The rows are grouped in 4 ways, from coarse to fine. Each group lies inside one group of the grouping before and may be the whole of it. The rows also spread widely along 13 directions, which tell nothing about the answers.
(in the rows, 128 means zero)
Known rows, each followed by its group in each grouping:
[116 182 111 147 126 154 112 122  78 126 172 126 151 172 137 113 190 156
 117 147 106 109 124 169 131 107 111] : k_78 k_116 Zeguv k_806
[153 137 131 113 159 115 186 103 130 118 114 115 135 113 159  90 126 148
  64 152 140  85 122 134 151 120 150] : k_444 k_870 kosa k_574
[171 150 156 140 154  92 107 119  96 110 122 125 153  74 152  64 127 116
  87 141 139 117 131 117 153 161  91] : k_932 k_21 Rul k_140
[178 163  86 185 136 125 121 100 102 108  89 113 163 121 166  56 107 161
 125 155 146 102  71 180 121 114  92] : k_932 k_689 Mab k_539
[109  80 117 117 179 165 132 126 128 154 120  47 146 110 118 188 100 115
  78 184 133 163 119 159 140  91 154] : k_932 k_302 rar k_560
[132 135 125 132 168 156 158 154 118 112 151 122 152 117 147  99 120 150
  96 163 105 132 124 113 144 139 127] : k_78 k_116 Tamal k_218
[129  98 150 153 171 182  83 168  94  86 152 113 137 122 137 150 162 131
 147 187  77 180 125 173  96 143  90] : k_444 k_870 puzik k_897
[103 156  95 136 114 126 104 108 154 126 142  81 161 126 120 107 125 117
 145 127 141  86 127 157 127 156 118] : k_78 k_116 tila k_917
[133 131 112 121 159 158 187 120  95 132 143 104 158 142 170 142 110 162
  43 161 127  94 108 127 162 103 145] : k_932 k_689 Mab k_370
[115 138 130 116 187 100 164 155 146 107 172 123 147 108 121  88 165 150
 134 139 112  83 175 122 109 167 132] : k_932 k_21 Risa k_720
[134 170 112 153 133 140 110 121 106 154 117 147 143 137 136 136  99 137
  85 146 129 168  96 112 162  96 124] : k_444 k_220 meb k_233
[142 118 124 115  26 193 193 118 184 175 113 165  92 165 153 195  93 107
 123 111 157 130 113  99 150 113 156] : k_932 k_689 nofod k_219
[126 115 133 134 133 145 126 119 140 123 100 123 126 150 151 155 118 144
 123 117 120 104 100 127 142 174 140] : k_932 k_21 Rul k_154
[101 135  98 134 142 157 150 141 137 117 147 124 147 159 138 135 132 155
 141 137 103 106 119 141 127 147 138] : k_78 k_842 Zilob k_764
[132 114 133 123 111 176 165 144 137 104 121 185 125 168 192 198  82 146
 130 105 105  77  95  90 166 150 127] : k_444 k_870 Milak k_582
[106 161  67 109 158 155 192 166 153 114 186 128 161 133 154 144 109 149
  97 139 127  51 129 120 151  92 126] : k_932 k_302 rar k_632
[148 104 158 149 136 149 150 132  98 121 136 164 137 143 171 158 146 133
 177 132 102  80 141 147 125 146  96] : k_932 k_689 nofod k_743
[154 132 124 137 122 142 124 137 176 107 103 126 118  95 140  99 123 114
 144 154 128 134 121 151 117 151 114] : k_444 k_220 mut k_590
[120 139 128 130 126 160 115 139 160 135  99 159 120 152 168 191 110 117
 113 119 101  89  91 113 189 182 141] : k_78 k_842 Zilob k_630
[111 132  99 129 132 143 133 158 130 157 131 155 126 149 110 165  82 138
 119 122 118 174 112  87 148  87 150] : k_78 k_482 zuva k_552
[177 109 142 129 137 162 117 193 174  49 101 176  77 100 168 117 148 131
 171 141  85 124 104 149  98 165  92] : k_444 k_870 Milak k_952
[100 151 119 102 183 115 112 160 147 100 144 109 112 123 126 105 184 151
  94 132  93  92 135 136 136 167 146] : k_78 k_116 Tamal k_349
[128 107 100 121 147 152 133 155  78 113 158  97 148 132 133 175 102 136
 102 146 132 133 117 150 120  62 104] : k_932 k_21 Risa k_413
[106 113  98 122 140 140 144 144 107 141 148 121 138 155 106 160  99 145
 139 121 126 145 128 122 119  69 138] : k_78 k_116 tila k_759
[139 173 117 151 134 150 136 145 142 132 130 158 138 142 142  89 125 150
 124 140 111 145 109 106 145 146 130] : k_78 k_116 Zeguv k_469
[ 94 160  95 150 120  95 101  89 101 110 133 109 171 164 132 103  99 179
 138  73 143  69  98 114 126 166 115] : k_932 k_745 rap k_283
[118 126 143  96 175  99 150 129 109 133 169  92 130  91  97 101 184 117
  86 167 128 140 191 152 111  88 136] : k_444 k_220 mut k_590
[158  71 160 147 123 114 107  64 124 147  63  43 127  90  97  79 133 106
 141 162 157 190 127 191  95 136 144] : k_78 k_116 tila k_917
[122 137 110 138 141 101  73  90 165 113  61  82 124 138 139 108 126 144
 143 106 126  72  81 170 138 187 142] : k_78 k_116 Zeguv k_806
[139 105 132 122 155 146 152 112 137 114 104  94 130 121 152 134 119 138
  96 160 125 116 111 155 135 133 144] : k_444 k_870 kosa k_574
[169 167 106 133 150 160 155 152 156 104 113 132 102 114 161  80 180 156
  72 172 117 114  95 163 137 117 137] : k_932 k_302 rar k_560
[133 136 122 135 127 126 131 174 146 133 153 185 110 124 104 128 134 126
 178 113 122 164 152 108 100 109 111] : k_932 k_21 Rul k_154
[150 130 133 137 152  93 106  83 135 125 102  69 139  81 116  65 144 114
 100 168 155 134 131 176 118 132 129] : k_444 k_870 puzik k_897
[142 120 130 118 170 105 112 151 103  96 144  96 131  85 129  96 138 131
 100 147 121 132 137 135 110 129 100] : k_932 k_689 nofod k_219
[136 152 128 150 145  78  69 102 135 154  98 138 131 112 123 143 153  92
 160 116 140  83 136 171 143 130 107] : k_932 k_21 Rul k_154
[175 129 125 144 132 120 110 123 128 123  80 123 127 102 147 101 103 116
 134 139 136 127  99 153 142 111 109] : k_78 k_116 Zeguv k_806
[104 104 112 145 133 128 132 123 135 163 109 139 124 175 104 186 111 152
 182 102 128 137 119 132 111 115 154] : k_932 k_21 Risa k_720
[137 132 144 150 165 131  97 142  87 126 140 129 142 111 132 116 143 134
 113 158 106 168 128 130 123 139 101] : k_932 k_689 nofod k_743
[184 125 137 144  87 171 174 135  91 128 112 163 113 139 153  98 103 149
  98 136 134 181  94 104 140  85 125] : k_78 k_116 Tamal k_218
[112 171 100 139 178 108 142 158 144 153 125 173 115 156 106 121 133 179
 115 115 113 157 116  90 133 119 167] : k_932 k_21 Risa k_413
[158  76 136 119 130 174 119 126 114 101  94  62 112 105 154 148 125 123
  81 166 133 147  90 177 127 117 123] : k_932 k_302 rar k_560
[160 176 127 171 151 119  73 151  67  94 134 185 170 122 183 120 106 125
 150 114  96  68  99 118 172 146  50] : k_78 k_116 tila k_917
[112 109 138  94  80 109  85 123 122 127 133 116  90 129 112 175 145 107
 122  77 141 125 139 126 114 133 120] : k_932 k_689 Mab k_370
[130  91 124 103  85 183  78 168  60  86 165  95 129 119 145 204 102  86
  92 134 118 159 106 141 138  90  68] : k_78 k_842 Zilob k_630

New rows. What belongs after each?
[144 163  84 122 107 135 151 168 148 126 153 169 115 121 137 131 115 129
 118 118 139 111 124 118 128  75 109] : k_932 k_689 Mab k_370
[127 109 157  99  49 224 129 132 131 158 139 107  96 154 131 194 146  98
  62 156 126 209 116 126 151 118 152] : k_78 k_116 Zeguv k_806
[173 178 100 129 145  96 177 141 132 115 137 145 105 107 130  33 187 161
  98 150 139 106 138 155 101  75 127] : k_932 k_689 nofod k_219
[153 109 121 136 155 106 137 137 131 119 100 134 116 112 135 117 116 146
 147 122 127 122 119 139 110 117 123] : k_932 k_689 Mab k_370
[158  99 149 106 138 142 156 142 162 109  99 132  89 110 146 130 129 131
 100 141 124 134 118 128 131 135 151] : k_444 k_870 puzik k_897
[166 137 152  85  89 143 171 135 173 110 126 139  78  96 148 100 165 110
  65 144 141 131 141 122 136 132 144] : k_444 k_870 kosa k_574
[145  96 125 153 140 163 171 136  81 156 132 149 118 177 124 179 161 153
 163 154 120 150 133 185  96  39 132] : k_932 k_21 Risa k_413
[ 89 150  91 131 181  33  90 119 132 136 142 122 185  93 109 141  63 110
 173  77 151  37 152 106 146 129  94] : k_932 k_745 rap k_283
[ 99  99 130 109  80 146 133  69 145 120 127  45 113 147  98 109 173 138
 118 139 157 146 133 185  75 143 161] : k_444 k_870 Milak k_952
[105 122 121 109 132 138 129 120 122 117 150  86 135 135 139 146 145 140
  87 132 125  96 130 144 128 148 134] : k_932 k_689 Mab k_370
[122 142 120 107 142 112 179 112 126 149 140 122 118 138 124 120 165 149
  87 123 145  90 146 133 139  94 163] : k_932 k_302 rar k_560
[177 107 139 138 124 140 179 121 128 109  89 135 106 128 154  82 147 150
 126 145 124 117 108 160 120 128 142] : k_78 k_842 Zilob k_630
[130 154 138  93 163  83 128 165  97  88 187 136 132  83 125  84 155 136
  73 112 123 104 164  90 129 127 100] : k_932 k_745 rap k_283
[110 130 146 124 123 138 133 131 110 152 165 152 153 143 134 169 122 108
 158 118 117 105 161 111 153 129 117] : k_78 k_116 Zeguv k_806
[ 80 133 106  99 124 107 124 135 124 120 182 113 160 138 114 145  95 128
 156  83 131  82 157  98 131 134 115] : k_78 k_116 Zeguv k_806
[139 111 172 138 150  99 159 102  64 131 147 136 140 127 116  85 168 147
 147 138 125 145 177 138  99 109 123] : k_444 k_220 mut k_590
[123 110 167 112  98 139 112 133 130 128 143 121  91 122 103 118 179 129
 112 124 121 197 152 115  93 170 139] : k_932 k_689 Mab k_370
[139 147 108 145 134 146 118 168 151 112 143 127 144 101 115  70 100 133
 150 152 117 188 121 115 110 132 107] : k_78 k_116 Zeguv k_806
[ 86  97 133 117 139 112  74 142 156 150 139 124 135 109  91 198  76  85
 168 109 129 166 151  97 128 140 122] : k_444 k_870 puzik k_897
[153 201 117 172 114 126 134 101 149 203 109 196 147 134 150 138 114 104
 122 142 145 111 120 115 186 113 122] : k_932 k_689 nofod k_743
[135 163 148 143 203 118  84 163  87 116 151 139 160  97 139  96 141 132
 101 161  85 152 133 110 158 151  99] : k_78 k_116 Zeguv k_806
[168 121 143 156  88 122  62 126  25  89 118 153 132 134 152 126 115 123
 143  96 122 141  90 138 129 110  57] : k_78 k_842 Zilob k_630
[142  96 137 104 162 113 123 121 111 123 113  73 137  97 134 136 118 107
  98 146 134 110 134 156 143 105 126] : k_78 k_116 Zeguv k_469
[145 128 144 137 148 117 117  93 139 166  48 131  76 158 126 155 194 150
  98 131 124 121  97 180 139 115 180] : k_932 k_745 rap k_283
[ 59  75 108  86 124 174 172 152 127 152 178 100 131 175 102 233 100 132
 124 118 116 140 149 112 128  97 168] : k_78 k_842 Zilob k_630
[ 87 124  72  94 111  93 108 116 177 130 124  51 116 112  69 109  99 126
 125  98 165 138 128 134 100 112 153] : k_78 k_116 Tamal k_218
[143 127 116 119  93 137 127 125 104 139 137 106 115 129 111 139 143 121
  94 136 156 157 124 155 113  71 123] : k_932 k_21 Risa k_720
[138 125 155 124 154 143 157 139 117 117 133 146 129 123 150 118 140 144
 104 149 106 135 139 112 139 146 133] : k_444 k_220 mut k_590
[138  89 139  73  43 144 152 108 157 114 125  99  72 135 147 180 170  98
 113  95 157  59 141 173 115 122 134] : k_932 k_689 Mab k_370
[153  86 147 113 112 143 154 117 124  97 109 102 122 108 147 112  85 136
  99 132 140 156 109 114 120 140 130] : k_444 k_870 kosa k_574
[112 123 143 109 143  90 131 151  76 142 168 167 118 141 100 156 131 143
 128  84 126 150 162  78 121  96 127] : k_932 k_21 Risa k_413
[182 114 172 144 117 104 161 117 174 138  87 186 115  82 146  88  98 100
 180 126 142 138 148 103 128 159 121] : k_444 k_870 kosa k_574
[141 104 171 150 159 143 117  97 153 147  77 106 117 116 132 127 165 119
 131 184 111 165 126 175 123 172 155] : k_444 k_870 kosa k_574
[127  56 170 115 186 172 139 150 120 105 128  81 128 105 141 168 139 124
 118 188  91 164 144 157 111 147 132] : k_444 k_220 meb k_233
[127 118 137 102 128 178 151 173 142 124 157 137 119 120 148 163 130 110
  99 150 106 133 139 113 152 130 129] : k_78 k_116 Tamal k_349
[111  79 117  98 100 135 119 116 155 128 120  70 121 120 117 188 101  94
 133 112 157 107 134 155 118 122 128] : k_932 k_21 Rul k_154
[102 114 159 118 121 186 143 164 207 143 165 147 109 113 111 163 179  90
 162 181  98 183 179 134 103 174 142] : k_444 k_870 Milak k_582
[150 127 118 125  71 128 142 138 190 158 110 163  85 123 109 151 133  97
 178 109 159 138 143 144 107  98 132] : k_932 k_21 Risa k_413
[152 111 119  94 147 126 171 162 116  96 141 129  83 122 130 118 179 154
 102 126 123 113 135 153 103  67 132] : k_932 k_302 rar k_632
[128 139 148 158 165 136  83 153 159 138 134 137 130  94 119 118 179 105
 164 176  95 160 154 161 107 177 107] : k_932 k_689 Mab k_370
[134  96 153 133 138 155 108 118  99 122 104  93 127 132 139 141 134 134
 107 146 112 155 108 144 136 150 133] : k_78 k_116 Tamal k_218
[167 146 113 124 120 152 131 176 130 105  91 198  94 135 167 150  68 152
  89 104 112 156  68  70 165 103 122] : k_444 k_220 mut k_590
[166 136 151 172 145 158 121 101 126 167  55 153 132 149 167 139 114 134
 123 157 111 142  78 140 181 144 147] : k_78 k_116 Zeguv k_806
[153 126 139 172  99 146 103  73  99 127 112 115 181 124 175 139  90  98
 152 146 148  81 105 169 153 144  79] : k_444 k_870 puzik k_897
[137 109 139 104  88 105 115 112 211 133  92 101  76  95 109 115 166  94
 152 116 150 117 148 158  95 173 145] : k_932 k_689 nofod k_219
[101 128  86 104 109 103 102  99 187 163  88  87  83 138  86 161 140 123
 122  96 162 119 114 161 120 101 174] : k_932 k_302 rar k_560
[143 127 125 117 137 122 166 121 174 121 108 126 123 107 148 113 121 124
 125 139 136  83 138 140 136 137 140] : k_444 k_220 mut k_590
[ 99 102 157 128 138 132 157 117 193 160 123 152 128 130 116 157 122 114
 182 132 119 136 166 106 123 182 161] : k_444 k_870 Milak k_582
[104 187 140 114 151 110  77 137 148 155 141 145 152 110 144 149 113  92
  76 117 115 102 134  71 210 188 125] : k_78 k_116 Zeguv k_469
[118 149 124 113 161  79 131 131 209 143  95 145 101 107 123 108 132 139
 121 101 125  92 135  97 143 191 168] : k_932 k_689 Mab k_370
[153 146 121 126 156  98 123 168 158 111 109 183 116  94 156 120  89 133
 126 101 116 105 114  79 152 156 112] : k_932 k_689 Mab k_370
[132 192 133 156 169 107  78 136 110 126 141 151 156 116 149 109 158 128
 100 143 109 102 123 125 161 173 100] : k_932 k_21 Risa k_413
[128 142 156 115 189  72 112 135 105 137 143 147 153  87 138 123 133  99
 108 131 109  77 166 103 176 148 115] : k_78 k_482 zuva k_552
[170 180 124 106 104 110 212 129 150 117 151 159 104 100 130  18 173 148
  77 141 154 123 162 115 118  95 141] : k_444 k_220 mut k_590
[130 200  92 162 121 134 141 155 156 140 142 204 126 155 135  92 127 167
 147 113 115 136 109  84 127 143 126] : k_932 k_689 nofod k_219
[108 142 138 169 211 101 123  99 104 176 121 128 171 130 112 121 142 140
 146 171 109 142 153 150 137 122 143] : k_444 k_220 mut k_590
[140  88 106  90 130 116 197 149 134 121 117 138 102 131 138 158  66 156
 109  88 145 106 118  87 128  79 147] : k_932 k_689 nofod k_743
[139 123 111 141 129 127 155 136 163 161 101 157  97 138 113 134 124 144
 156 127 132 157 123 130 109  97 150] : k_932 k_689 nofod k_743
[114 134 118  84 110  83 154 101 235 149  97 104 102  91 107 111 114  98
 117 107 167  89 156 116 139 157 174] : k_444 k_220 mut k_590
[115 135  95 134 138 149 115 146 136 127 134 113 143 127 129 151 108 118
 122 147 118 126 111 144 142 120 121] : k_78 k_842 Zilob k_630
[129 114  92  95 133 111 136 163 169 104 101 127  55 138 108 134 160 166
 126  93 122 123 111 147  86  98 158] : k_932 k_689 Mab k_370
[ 92 141 125 130 116 134 110 108 136 177 142 109 139 149 100 170 140 117
 112 133 140 151 138 129 137 136 150] : k_932 k_21 Risa k_720
[148 158 137 170 136 116 105 150 118 163 145 183 137 108 104 114 143 106
 175 147 129 184 156 130 112 103  95] : k_932 k_21 Risa k_413
[137  86 138 137 122 162 128 141 131 129 118 114 112 128 126 151 128 128
 150 149 119 176 122 146  94 130 123] : k_932 k_689 nofod k_219
[102 114 118 117 104 153 123  94 199 157 104  75 124 126 117 175 139  88
 136 156 145 110 140 186 129 140 153] : k_444 k_220 mut k_590
[156 125 117 136 151 110 111 177  79 109 130 172 120 121 128 138  90 146
 136 104 121 162 110  99 120  79  94] : k_932 k_21 Risa k_413
[175 140 126 151 115 116 150 135 154 153  71 185  86 132 114  81 116 151
 153 112 134 178 103 109 121 102 154] : k_78 k_116 tila k_917
[180 107 155 146 145 118 113 123 108  93  68 145 127 110 190 115  78 148
 113 110 116 100  75 100 159 188 103] : k_932 k_689 nofod k_743
[162 114 120 149 159 107 147 123 103 128  99 140 140 111 136 117  95 133
 153 140 137 128 125 150 123  69 110] : k_444 k_220 mut k_590
[135 160 148  97 122  95 138 124 160 119 122 154 110 104 148 106 131 122
  87 102 132  85 141  84 163 170 137] : k_444 k_220 meb k_233
[127 191  90 129 129 157 114 142 188 142 116 124 116 129 141 122 163 119
  68 169 115 110  98 154 170 138 152] : k_78 k_482 zuva k_552
[112  90 113  94  77 193 112 152 162  87 134  70 137 121 150 168  42 113
 104 115 132 145  88  95 144 174 117] : k_78 k_116 Zeguv k_806
[ 99 156 183 139 126  85  49  95 152 160 108 154 125 123 118 124 160 100
 156  88 110 116 150  89 165 252 135] : k_78 k_116 Tamal k_218
[118 116 162 128 147  90 119  95 146 125 110 119 155  99 140 112 101 114
 145 113 130  90 152 104 145 206 128] : k_444 k_220 mut k_590
[149  95 169 118 131 124  83 121  86  84 112  79 114  97 136  99 167 118
  90 144 112 148 121 156 121 177 112] : k_78 k_842 Zilob k_630
[120 168 117 114  73 152 148 137 189 136 108 195  94 177 167 158 113 142
 111  75 115  74  93  68 186 184 165] : k_78 k_482 zuva k_552
[107 116 112 105 188  97 150 132 124 139 147  93 151 115 119 159 120 129
 104 136 133  78 154 138 137 106 141] : k_932 k_21 Risa k_720
[135 183  86 146  85  83 102 133  91  90 170 160 161 122 132  60  98 133
 184  69 148  70 130 112 117 114  56] : k_78 k_116 Tamal k_349
[ 79  96 130 119 139 104 140 136 151 150 174 130 149 121  87 159 113 111
 216  98 135 122 190 108  95 136 125] : k_932 k_302 rar k_632
[130 135 156 138 168 144 137 153  78 104 149 166 127 159 154 124 171 178
 108 125  83 123 125 107 132 161 125] : k_932 k_21 Rul k_154
[128  89 133  98 167 121 140 155 163 135 105 123  95 111 135 186 121 116
 119 130 115 109 134 126 137 129 146] : k_932 k_689 nofod k_219
[142 180 118 148 110  78 115  59 213 152  49 135 111 125 131  68 127 133
 124 105 163  80  97 133 154 191 170] : k_444 k_870 puzik k_897
[ 73 100 100 137 165  98  89 124 109 126 128  94 149 156  92 155  98 156
 196  89 114 117 126 135 101 134 131] : k_78 k_116 Tamal k_218
[149 156 133 115  93 114 135 118 153 132 126 142 112 119 137  99 156 106
 131 112 144  88 144 136 141 132 123] : k_78 k_116 Zeguv k_469
[112 122 102 123 121 129  84 133 123 101 132  90 130 127 131 145 110 136
 123 114 128 116 103 139 114 145 104] : k_932 k_689 nofod k_743
[168 160 140 153  92 154 106  91 121 150  96 111 136 117 144  85 137 109
  86 168 145 164  98 156 157 129 123] : k_78 k_116 Zeguv k_806
[115 154 109 137 112 154 119 121 106 114 147 118 168 146 164 130  96 137
 107 120 125  83 100 117 166 156 106] : k_78 k_116 Tamal k_349
[129 174 139 123 133  95 123 117 186 123 109 151 120 102 137  74 138 130
 113 114 128 102 137  94 151 205 142] : k_444 k_220 mut k_590
[182 138 133 117 132  89 137 159 202 116  98 178 113  45 155  98  75  80
 150 105 151  86 137  85 158 151  99] : k_932 k_302 rar k_560
[132  64 200 111 175 136 105 139 104 117 120 108 110 100 121 155 146 117
  99 157  97 197 148 115 126 166 140] : k_444 k_870 puzik k_897
[105 184  95  97 146 104 156 129 181 133 160  94 158  84 122  70 109 116
  44 146 148  99 143  92 172 161 153] : k_78 k_842 Zilob k_630
[140 130 159 110 129 130 161 147 149  99 132 169  98 127 151 104 162 147
 128 114 107 105 148 106 125 171 136] : k_444 k_220 mut k_590
[107  88 121 101 147 118 188 131 177 137 134  95  87 136  87 116 189 159
 152 134 127 132 171 168  62 115 184] : k_932 k_689 Mab k_370
[151 150 118 142  97 130 163 108 134 127 137 132 153 125 153  99 113 129
 134 126 157  83 129 136 133 134 111] : k_932 k_21 Risa k_413
[169 137 114 146 137 106 132 129 160 161  77 162 117 112 131 126 102 102
 168 128 143 117 120 147 147  80 123] : k_78 k_116 Zeguv k_469
[137 107 109 132 157 161 142 177 150 143 124 154 119 126 146 207 102 113
 153 152 106 125 122 139 133  87 115] : k_932 k_689 nofod k_219
[166 119 132 127 150  66 203  82 153 178  92 118 115 101 106  82 157 122
 136 144 178  98 171 174 111  70 168] : k_932 k_21 Risa k_413
[113 127 127  90 109 124 129 131 155 103 134 105  98 123 118 120 151 135
 100 111 131 123 138 126 114 145 143] : k_444 k_220 mut k_590
[ 95 164  61 151 122 112  91 122 104 154 107 156 114 202 109 176 106 182
 140  68 129 128  73 125 125  72 142] : k_932 k_689 Mab k_370
[140 184 122 155 134 154 136 129  51 118 166 146 151 161 157  83 162 185
  62 150 109 148 101 114 136 122 111] : k_932 k_689 nofod k_219
[107 156  72 144 147 135 148 154 185 114 140 140 134 145 133 117 131 166
 173 124 113  81 122 146 102 143 130] : k_932 k_689 Mab k_370
[128 143 141 155 137 154 114 116  97 137 155  92 170 100 113  77 124 125
  95 193 129 223 139 128 114 133 110] : k_444 k_220 meb k_233
[127 161 154  90 158 103 121 133 117  82 164 132 141  93 169 110 147 119
  53 126 115  55 145  97 170 180 107] : k_444 k_870 Milak k_952
[118 121 168 121 154 105  80  92 112 159 105  96 127 126 126 161 174  96
 119 133 119 103 145 164 156 156 137] : k_78 k_116 Zeguv k_469
[130 159 117 126 112  96 156 101 142 140 126 135 121 138 127  85 142 154
 118 105 147  96 132 112 123 142 146] : k_932 k_689 nofod k_219
[122 146 126 120 139  84  83 119 147 119 115 125 126 102 133 120 119 116
 124  90 140  83 123 110 148 170 117] : k_932 k_302 rar k_560
[125 155 124 117 122 130 138 125 170 118 121 133 109 128 142 102 150 145
 104 112 130  97 117 114 141 176 151] : k_932 k_302 rar k_560
